The rows of a group lie close to one hidden flat surface of 12 dimensions, which may be shifted away from zero. Surfaces can cross.
Some rows, each with its group after it:
[  4   4   5   5  22   1   1 -18 -17 -12 -13  -2 -14  -3 -11  -4  -3   1
  15]
(0)
[ -1   2 -10  -3  20 -10  16   2   0   9   0 -10  12  -4  -7   3   8  -4
  11]
(1)
[  0   4   2   3  -9  14  13   9  -4  -4  -2   3  -8  -5  -2  -4   6  -3
 -10]
(0)
[  6  -4  -2  -4  -1   9   6   2  12  10 -15  -6  -6  -8  -6   3   9  -4
  -3]
(6)
[  6   3 -12   8   0  18   8  -1   8  -1  -6 -11 -12 -11   7  13 -25   7
  13]
(1)
[-14 -12 -10 -24  -3 -10 -16   7   9  12 -12   1 -18   6  -3 -15   9  -6
   0]
(0)
[ -2  -6   6   8   4  11 -10  -1  -2   2   4  -2   5  -4   4  17 -10   1
 -16]
(6)
[-5 13  6 -9 -7  7 -3  7 15  5 12  8  2  6  4 -6 -8  7  2]
(2)
[ -1  -9  -2 -16   7  -3  -2  -5  14  11  19  15   7  -1   6 -19   4  10
  -3]
(0)
[ -9  -3  -2   3 -11 -13 -25   5  -7  18  -6  -3  -6  13   0  -6  -1   7
   7]
(4)
[ -9  -5  10  39   1  -5   6 -13  -3   2 -16  11   7   2   1  19   0   4
   5]
(2)
[-31  14   0   2   2   8   0  -5  24  -2  -5  17  11   7  -6  14   1 -11
   8]
(6)
[-19 -13   7   0  -1  -2  -6  -4 -13   4 -13   7  -1 -12   4  -9   2  -3
 -15]
(6)
[  2  12  10   0   8  -5   3  -9 -19  12  -3  -1   2  -5  -6   6  18 -19
  10]
(2)
[  2  -4  -7  -1   6   1  -8  17 -10  -7  12  -4 -24   0 -12 -15 -13  11
  -6]
(4)
[-18   3 -11 -10 -17   1   6   3  22   9 -11   7  12  12   6  -6   9  -1
  12]
(3)
[  6  11   9   0  -3  11  16  15  -4 -12   1  -7  -1 -11 -11 -12  -4   5
  -9]
(1)
[-15 -22   4   6  10  12  16  25  15 -13  -3 -12  17   5   9  13 -17  -1
  -9]
(5)
[ 14   4   9  -2  -4 -11  14 -22  -7 -17 -20  12 -13  -7  -1 -14  17  -6
   5]
(2)
[ -9  14   5 -12  -5   5   9  10   8  12   2   2  -2 -18   6  -2 -10  -6
   0]
(5)
[  6   6   4 -11  -1  -1  11  -4  18   0 -14 -10   5  -2   5   8   0 -12
  23]
(0)
[  7  -8  -8  19   5  -4  10   8  -8  19 -18  -9 -22   0  -7  18  13  -9
  12]
(6)
[-14 -17 -20  -3  -1   7 -18   8   0  14   5  -5  -3   6  12  22  -5 -12
  -8]
(2)
[ 10  11   7 -11  15  18  10   8   2 -11   3 -15   3 -14 -16  -3  -6   0
 -10]
(0)
[  2  19   4  -8  20   1  -4 -12   4   8   2   1  -2   6  -9  10   3  -4
  19]
(5)
[-20 -10 -14   6 -21 -10 -13   7  10  -7  -3   7  -1  18   2   4   2 -13
  12]
(3)
[-13  -2  20 -10  11   6  -9  -1  -2  -6   5   5   6   5  11  -4 -14   4
  -5]
(6)
[-12 -14   6 -14  12  22   3   6  11  -4  -1  -5   7   0  16   3 -18   6
 -11]
(2)
[ 19 -14 -10 -19  -9  -1  -6 -12   0   1   5  -4   1   9  17 -16   2   9
   9]
(1)
[ -4  -8  -3  -1  -1   1  -6  -2  -4   7  -6   4 -19  -5  13   8  -8  -3
  -1]
(2)
[ -3   0   7   3  21  -2   2   2 -12  11 -10 -14   3  10   3   8  -6   9
  10]
(5)
[-13   0  -9   3  -4   0  10  14  21   6  -2  10  -7 -11 -16  -9   5  -2
  -6]
(1)
[-20 -20 -19   5  13  -7  13  21  -8   4  13  -2   3  -3  -5  -4   4  -9
  -2]
(3)
[  2   9  10 -11   7   5 -22  -4  -3 -15  -5  -6  -4   7 -24 -14   1   5
  -4]
(0)
[-11  -4   9  13  10  -8 -21  -8   9  -7   8   8  12  20  -5   5 -11   8
  16]
(0)
[-12   2 -16   7  12 -13   5  -6  11  13 -10  -4  10   7  -5   7   1   3
  23]
(3)
[ 12  -9  -4  -1   0 -18 -15 -18   1   3   3   5  -5  -9  -5   0   9  -9
   3]
(0)
[-12   9   6  13 -11  -2  -7   3   8 -10  -2   2  12  14   0  23   0 -16
   5]
(1)
[-14  -6 -21  17 -15   1 -20  12  11   7   5   1  -6   8  -8  10 -11   6
  -4]
(2)
[ -7   7   1  -7 -19   9   7  -8  20  -9  -3  24  -2  -4  -5 -14  15  -8
   0]
(4)
[ -8   2  14   5   2   5   0  10   2   4  -4 -11  23  15   7   4 -12  17
   0]
(5)
[  7   3  10  19 -13   5  -3 -10   8 -11  -1  -6  28  -6   0  22  -3  -9
  -2]
(6)
[  1  -2 -12   6  -2  -2   3  19  -5   6   0  -8 -20  -7 -14 -22 -10  20
   0]
(4)
[  0  -1  -4  17   3 -15 -16  -1   7  -1  32  14  -2 -10  -9   4 -17  -3
  10]
(5)
[  8   3 -24   9  -9  -2 -11  12   2   7  11  -9  -3   1 -24  -4   5  11
 -11]
(0)
[ -6  24  16  -3  -7  -3   2   6   7   5   6  11  10   7 -20 -24  15   6
   7]
(2)
[  4   0  12   6   7   8   6  -4 -13   2   3   5   4  -2  -5 -11   9   9
  -9]
(0)
[  6  11  -3  15  -9  -1   9   9   9 -11  -1  -5  -9  -3   0  18 -15  -4
   9]
(2)
[ -7 -16  14 -10   6  -1  -4   2   2   1 -16 -14   5  -1  16   7 -12  -8
   8]
(6)
[ 16   4  -4 -10 -13   2  10  -5   4   7   3  -3  -2 -10  14 -16  -8  10
  15]
(4)
[ -1   7  -3   5   8  -7  -2  -8   3  -3  -3  -8  20  10 -14   7  10  -9
  19]
(2)
[ -2  -9  -4  -1  16   8   5   0 -12  17   9  -4   6  -5  11   9  -2   4
 -11]
(6)
[-11   8   0  12  -5  -1   3  11  -2 -14   4  -2   2  -4   0  13 -17  -9
   2]
(6)
[  7  -1   3   9  16   4  16 -17 -13  -1   1  -2  17  -3   0  -5   2   9
  10]
(3)
[  6   9  -7   7   8   9  -3  -6 -14  14  18   2  14   0 -13   1  15   9
 -15]
(4)
[  1  -3  17  10   4  -9 -15  -9  -6 -21  -2   2  -2   6   0   8 -12  -5
   7]
(3)
[ -5   2  12 -14  20  10  -2  -2  10  -8   2   6  -2  15  -2  13   8 -13
   3]
(5)
[-11  -3  -9  17  -5   2  -7   4  14   6   5  -1  20  16   2  20  -3   7
  -2]
(4)
[  2   8  -4 -13   7   2  -4 -14  15   1  19  19   6  -3  -2   0   8   2
 -18]
(3)
[  0   7 -15   8 -28  19  -2   6  15  -7  -3   3 -16  -4   2  11 -12  -3
  -1]
(1)
[  9  -5  -5   7   0   2   3  -5 -10  12  15  -1   7   0  15   3  -6   8
   7]
(4)
[ 11 -16  -3  -1 -17   0   8   9  11 -13 -13 -14  -3   0   5  -3  -1  -8
  11]
(1)
[  0   9  -5  15 -13  -1   2   0  -5  16  -6   1   2  -7 -16 -11  11  10
  -3]
(4)
[-10 -12  -8  13  14   5  21 -11   0  -5 -18   8  -3 -10  -4  15  17 -12
 -11]
(4)
[-10  16   3   9  14   2   2 -22 -13  11 -10   5   6   3  -2   7   3   4
  14]
(1)
[ 10  22   4 -18  19  11  13 -17   6  11   5  -2  18  -2   1  -1   6   7
   9]
(5)
[-19   4   7  -2 -10  -3   6  14   7  -2   6   9   9  14   8  -5  -1  -6
   7]
(6)
[ -8   8  13  11  11  -2  -1  11 -13  -2  -2  -1 -11  -6 -11  -6 -13  10
  -3]
(1)
[ 17   2  -1 -15  22 -14   4 -17  -9  -9  11  -4   8  -9  -4 -10   5  -7
  13]
(3)
[  0   2   5 -11 -11 -10 -27  -7  -1   3   7   5  -3  15  16   3  -7   0
   5]
(5)
[  2   4  -1 -12   5 -17 -16   0  12   1  10   2  -2   3   6  17  -5  -8
  -6]
(3)
[ -3  15  20 -23  11   5 -20   6 -16   9 -13 -18   2   1 -14  -3   7  -3
 -17]
(4)
[ -4 -17  11  12   5  -9  -3  10  -1   5  11   3   1  -1  11   3 -13   4
   0]
(0)
[  2  -4 -30  -8 -17  -6 -15  -1  18   5  13   5   1  16   3  -1   5   6
  -1]
(5)
[ -6 -13  -8   7  -7   8   8 -10 -17  16  -9   8   0   7  14 -15   8  20
  -3]
(3)
[  8 -12   6   5   5   0  -4  -7   0 -17  14   2  10   1   9  12  -6  -6
  -5]
(5)
[ 20  -1 -18   8 -15  -7 -14 -18  -8  -2  10   6  -6   1  -1   1   9   4
  -7]
(4)
[  1  27  12   5 -14   6   8  17   8   0  18   2  11   2  -4  14   2 -12
   1]
(2)
[  0   0   3   3   1   5  16 -17   1  12  -5  19  -4 -10  11  -6   7  11
  -4]
(2)
[ -1 -15  -5 -16   4  -2   4 -10  13   2  -9   0   8   7  21  -2  -3   9
  -1]
(4)
[  8   1  -6   9   6 -12  -1  -7  -8  -5   0  -2  -4  -3 -13 -13  -2  12
   9]
(3)
[ 16   3 -19   3 -13 -13 -16  -2  -3  -8   9  -2 -17   0  -6  -2  -5   2
   4]
(1)
[  9   2  -1 -11 -16   7 -10  -2  -3   7   3  -6  14   2  12  12  10  -2
 -30]
(4)
[  4  15   2  -4   0  13   7  -3  16 -10  13   3   9  -6   3  18  -8  -9
  -3]
(1)
[ 11   7 -22   2   0   0   9   9   1  -8   5 -17 -11 -13   0  17 -18  -9
   9]
(6)
[  1 -10   1  -5  10   2  21   0  13 -14  -9  -3   3   5  16  -2 -13  12
   6]
(2)
[  0  -2   7  -7  -6  -8  -6  -1  23   3   5  10   7  -9 -12 -15   8  -2
  -5]
(0)
[  5  -6   0  -8 -13 -16 -18   7   4   8 -13 -12  -5   9   0  -3   4  -3
   9]
(0)
[-18   7   5   3   6  -4   6  -6   5  16  -3  12   4 -14  -2   3   4 -12
  10]
(5)
[  0   1  11   2   4  -5 -12   7 -22  -7   0 -15   0  17  12   9 -17   3
   8]
(1)
[ 23  -5  16   2   4   8   3  -7 -14 -22   5  -4   5   0   0  -7   1  11
 -18]
(5)
[  4  -2   3  13 -14  -8 -17  13  -3 -12   7  -7  -2  15   3  -3 -21  15
   5]
(3)
[  0  -5  17  20   7   1   1  -7 -13   0  -7   4  -3  -6  -4  -6  -6  12
   1]
(1)
[  3   8   3  -1 -12  -1  11   5   6  -5  16  -3  25   9  14   5  -2  -6
  11]
(6)
[-30  -3 -15 -11   4   2  -4   3  10   9  -5  10  -6  -2   2   0  -4  -3
  -5]
(6)
[-15  10 -10  12  -6  -8   7   6   9  13 -20  -4  -2  -8 -13  -1  -3   2
  13]
(5)
[ 12   2 -18  -5  -2  15   2 -15   9  -3   4  -3   1   4  23  24 -14   3
   5]
(3)
[ 23  15  14   1  -5  -5   0 -16  -5 -10  -2  -5   6  -2   1  -7  -4  11
   8]
(3)

New rows. What belongs after each?
[-19  -2   5  10  -1  -3  -8  22 -22   8   1  -3  -8  11   4   1  -7   7
 -11]
(1)
[-17  -9   8   4  16  -4  -1   0  -2   8 -15  11 -26 -16  -1  -2  -9  -2
   1]
(1)
[  1   8 -14   8  -4  -6  22  -8   0   5 -17  -2   2 -12 -16 -12  16  -1
  14]
(3)
[  3  -2   2  10  -8   1  -5 -13 -14   2  -5  -4  16  17  14  13   6  -2
  10]
(1)
[  6  14  14   3 -13  -2  -7   5   4 -14   5  -2  -3 -14  -1  -2 -22  -2
   3]
(5)
[  3   2  -9  15  13   7 -10 -13  -8  20  15  -3  15  -2  -5  10  -4  14
   3]
(2)
[  6 -13 -13  14 -11 -10 -11   1   7  -8   8   0  -4  13   9   2 -17  16
   7]
(4)
[ -4  13  -9 -20  -9  10  -5  -6  15  15   9   5  14   6   3   3  11  -6
   2]
(4)
[ 11  -2 -22 -21  15  -5  -1 -15  -4  19  14   3  -8  -4   8 -11   1  13
   4]
(1)
[ 21   8   9  20  -6 -13  -2   4 -17  -7  -2 -10  -7 -10  -8   1  -8   9
  -7]
(3)
[ 20   8  20  -3   3   6  22 -11  -6  -4   3   3   5  -2  12 -20  -2  17
  15]
(0)
[-15   1  11  -6 -10  14   5  15  11  -7  -4   9 -11  -8   6   6  -5 -15
 -14]
(1)
[  4 -14 -22 -18   3   0   0 -14   8   0   2   7   0   6  12   0  12   3
 -15]
(4)
[  0  -9  -5   6 -13 -14  -9  -4  -1  12  -9  -1  -5   6  13  -6  -8  10
  18]
(4)
[ 10 -22  10  -2  11  -6   8  10   3  -5   5  -4  -7 -15   5  -6  -8  -1
  -4]
(1)
[  0  -3 -24   1 -17  -1 -10  -2  13   0   7   7   2   9  -1   9  10   1
 -15]
(4)
[  0   1   1 -16  16  -1   7  -5   9   8  11   2  19   4   4  -6   4   5
   5]
(1)
[ -3  -9 -19   0  16 -15   3 -15  11  22   6   8  14   1  -4  -4  15   7
  13]
(1)
[-19 -11  16  28 -15  -1  -3   3   0 -12 -10  17  -6   6   2  11  -1 -13
   1]
(4)
[ 12   0   1  -1   9   1   0 -20  -2  -1   5  12 -18 -23   3   5  -4  -5
  -4]
(1)
[ 17   4  10  10 -11   5   3   4 -14   0   6  -2   1 -10  -5 -19  -2  19
 -16]
(4)
[ -5  -4  15   2  -8  13  11   6  -4 -14  -2   2   7  -2  13   9  -1 -15
  -8]
(3)
[ -3   0  13  11  -6   5  -4  -1  -5   1  -3  10  -4  -2  -9  -4   9   2
 -13]
(6)
[-13   8  13  -6  16  15  -4  -5  -8   1  13  12   6   5  -6   7  10 -15
   0]
(4)
[ -3   1 -12 -14  -2   5   5  -1   8  13  11   8   2  10  14   7  12  -8
   2]
(6)
[-13   0 -19   6  -2  -3  -7  16  -1  25  -3 -12   0   5  -6   9   0   3
   2]
(4)
[ -9  -7   2  -3   2  -6 -13 -11   2  12  -2  12   1  11  18  15   2   0
  -7]
(3)
[ -1  -8  13   2  18  -1  -5  -2 -18  10  -1  -7   5   5   8  -4  -7  11
   4]
(4)
[-15  -7   6 -16  -2  10  -1  20  -2  -3   0  -6   7   5   1   4  11 -24
 -14]
(2)
[-14  21  -1 -19  10 -11 -16  13 -10  -4  12   1 -18   6   1   8 -12 -11
  -6]
(1)
[-15   0 -16 -19   0  -8  11  17 -11   4  10   5 -15  -2  11 -22  -6   1
  -1]
(6)
[ 21 -10  23   8  -2   4   6  -3   3 -17   4  -1  12  -6  -4 -19  -4  13
   0]
(1)
[  3 -14  -6   8 -19   1 -10  -6   3   4   9  16  -8  -3   8   3   5  -2
 -13]
(1)
[  1  -8  -4  -9  -7  -3 -21 -13  -7  -7  14   1  10  -1  21  11 -13  -6
  -9]
(6)
[  8   5  16  -8   6   3   0 -19 -18   0   0  13  -9 -11   1 -19   7   8
  -9]
(1)
[ 21   2  -5  -6   0 -15   1  -4 -13 -19   0 -15  -8  -6  -3 -12  -7  -5
  19]
(3)
[ -5  -1 -10 -14   7   3  17  -8   1  -4   1  13  -1 -12 -11 -22  18  -7
  -2]
(3)
[ 16   1   5 -28  11  -1  -9 -27  -9   4  -1  -1   6   1  11 -12  10   6
  -4]
(4)
[ -1   6   0  -3  12  -8  16  -4 -32   2  18  13  -9   4  18   1   7  -9
   8]
(6)
[ 21  -5  10  -7   0  15   8 -18  -2 -13  -7  -8   2  -7  19   5  -8  -5
  10]
(1)
[ 17 -16   3  18  -8   1  -4   4   6  -5  17  -4  15   4   5   2 -10  14
  -2]
(1)
[ 14   5 -16   0   5   1  -1  -6 -19  13  11  -7 -11  -9  -3   0   1  -1
  10]
(4)
[ 12   2   1  11 -10   7  -7 -25  -9  -5  -5  14 -11  -2   6   2   3  10
 -10]
(3)
[  1 -11   3  13  -4  -7 -11 -23 -18  -4  -4  10   3  11   9  -1   6   1
   7]
(3)
[ 11   8   8  -6  -9   5  -4  -4 -10  -2   2   6  -2  -6 -15 -27  15  14
 -26]
(4)
[ -3  -6  -5  11   9   4   6  11  -5  -6   1  -5 -12  -4  -5   5 -11   0
   2]
(4)
[-11  -2  -8  -2 -12  -4  -3  -8  26   1   9  13  20  -1   6  -2  -2  -2
   6]
(5)
[ -3  -1  12 -15   5  13  10 -18  -1 -12   0  16   5  -6   6 -11  13 -10
  -7]
(3)
[ -2  -2  -5  22   7  -5   9   2 -12  -3   2 -17  17  -8   9  29 -17  -9
  10]
(6)
[ 16  -6  -7   9   9  -1  13  -6   6  -3   1  -1 -13 -29  -6   7  -4  -6
  -1]
(1)
[ -8 -11  15 -14  -1   7  -5  13  14   0  -8  -9   6   5  12   1 -12  -2
   0]
(6)
[  9 -31   0   7   7 -21   5  -6  -4   7   0   3   2  -9   0 -10  19  -4
  -2]
(1)
[ -5  -2   3  -7   6   6   7   8 -10  15   1  -1  -4  -5  10   4   3  -4
 -11]
(5)
[ -5   0   0  13  -9  -1  -6 -10  -4  -5 -23   1 -18  -1  -1   8  -5  -7
  14]
(1)
[  3  15  -8  -7 -29   3  -2  13   3 -13   3   0  -2   9  -8  -9   9  -5
  -9]
(1)
[  6  14   3   6 -17   6 -10  -7  15  -8  11  16   4   5  -4   1  -2  13
 -15]
(3)
[  4   1   5   8   0   5   8   5 -18   3  -3  -5  -8 -14   5  17   0 -12
 -11]
(5)
[-14  -8   5  11 -14   8  13  16  -5  17  -1   8  -1  -6   6 -10   5   5
  -9]
(4)
[ 10   5 -14  -4 -27  -1  14  16  -1 -10  -5 -12  -5  -4  -1 -15   1  -3
   7]
(3)
[  0  -1  -4  -1 -14   4   3   6   4  -5 -16   0  -6  -8 -10  -6  11   3
 -29]
(4)
[ -4   2  21  15   6  12  -1   7   8   2 -16   2 -12   1 -20   3   5   3
  -3]
(6)
[-12  -6  -5  16   0  -2  -8  -5  11 -15   7  22  -3  15 -19 -14   6  12
  -2]
(4)
[ -3  11  13   7  18  -6  -1  -1  -3  -2   0   1  -2  -4 -16 -13 -11  15
   7]
(1)
[ 11   7 -14   4  -6 -16  11  -8   5  -9  -1   1  13  11  -9  -2  21  -4
  13]
(2)
[ -8 -13 -14   6   5  -9   9  13   1  15  -8  -6  -3  -1  -6  -9   4   6
   7]
(1)
[  7  13  15   1  -3   3 -13   2 -22  -4   3   1 -18  -8 -17 -15   3  -4
  -2]
(4)
[ 13 -24  13   7  -1   6  -1   1   2   0  21   4  14  -1  20   5  -6   6
 -13]
(1)
[ -1   2 -13 -19  -9   4   8   2   8   0 -15  -4 -14  -1   0 -17   4  -1
  10]
(1)
[ -1 -12  13  -3  -9   3 -12   8   3  16  -6  10 -10   9  -6 -22  16  14
 -14]
(6)
[ -4  -5  -7  16  -3  -5  16  -7  15  -5 -10   9   8   9   8   7   0  10
   7]
(2)
[  0   1  -4   1 -16   3  -2   1   4  -6  -2   0   3 -18 -10 -16  -2   6
 -16]
(6)
[  4 -17 -16 -18   4   1  -8   1 -12   2  11   4 -23   2  17 -16  -9  13
 -11]
(3)
[  2  12  -2   1   1  -3 -15  -5  -1  -2 -14  -8 -29 -13 -11   7 -16 -12
  19]
(2)
[ 13   3  -7  -9  -8  -4 -23 -22  -8   2  11   4  -3   7  12  11   5 -12
  10]
(4)
[ -7   9   9  -7  13   6   0  -5   2   3   2   3   3   3   2  -7 -11  12
   7]
(1)
[ 16   2  -9  13  -7  -2  10   2   8   4  -9 -16   6  -8 -10   5   3   0
  13]
(6)
[  3 -18   5 -13   2  16   5  -9  -3   8  -8  -1  -5  -1  29  -3  -8   5
   4]
(1)
[ -1  10 -13  11   4   3  25  -6  -4   3  -2  -4  15 -21  -7   6   3  -6
   2]
(6)
[  4  15   2   1  -1   0   3 -14 -17   4   3   2  18   8  -3  -5  17   4
   0]
(1)
[  6   2 -11   9  20 -14  15   1  -9  -3  13  -5   7 -21 -20   6  11 -15
  -3]
(3)
[ -4   7  14  12 -11   4   8  11  -1  12  -4  -4   7  -6  -3 -13  -8  13
   8]
(4)
[  5  11  -7 -17  22  10  -8 -10   3  -6   5   1 -23  -7  -7   0 -15   6
   1]
(6)
[ -2  -3   6 -10  21   2  -3   6  -2 -15 -11  -8 -12   0 -15 -13  -7  11
 -13]
(4)
[  8   0   2   6  -8 -13  -8 -19 -13  -3 -20   7 -23  -7   0  -2   7  -3
  -1]
(3)
[-14  -8   7 -11  11  19  12   3  20  -1  -7   3   6  -2  10  -8 -15  16
  -4]
(2)
[  1 -11   2  -5  33  -3   3   4 -17  17   3 -12   1   9   2 -11  -5  23
   3]
(5)
[ 24   5   5  -4  -3   6   3   6 -17  -9   0 -19 -10   3   7  -3 -11   8
   4]
(0)
[  6  -9 -20   5  19   0  17 -11  -4   1   3   2  -8  -7   0  -4  -1   7
  12]
(4)
[  3  10 -10   5 -15  12   3  20  -2 -10   5  -6 -17  13  -7 -11 -11  17
   2]
(0)
[  0  15   7 -11  -9  13  -7  17  -7  14   5 -12   5  -4  -3   4   2  -3
 -19]
(4)
[  3  -7   8   5  18   0  -4 -14 -20   8  10   8   9   6  -1 -11   9  16
  -8]
(4)
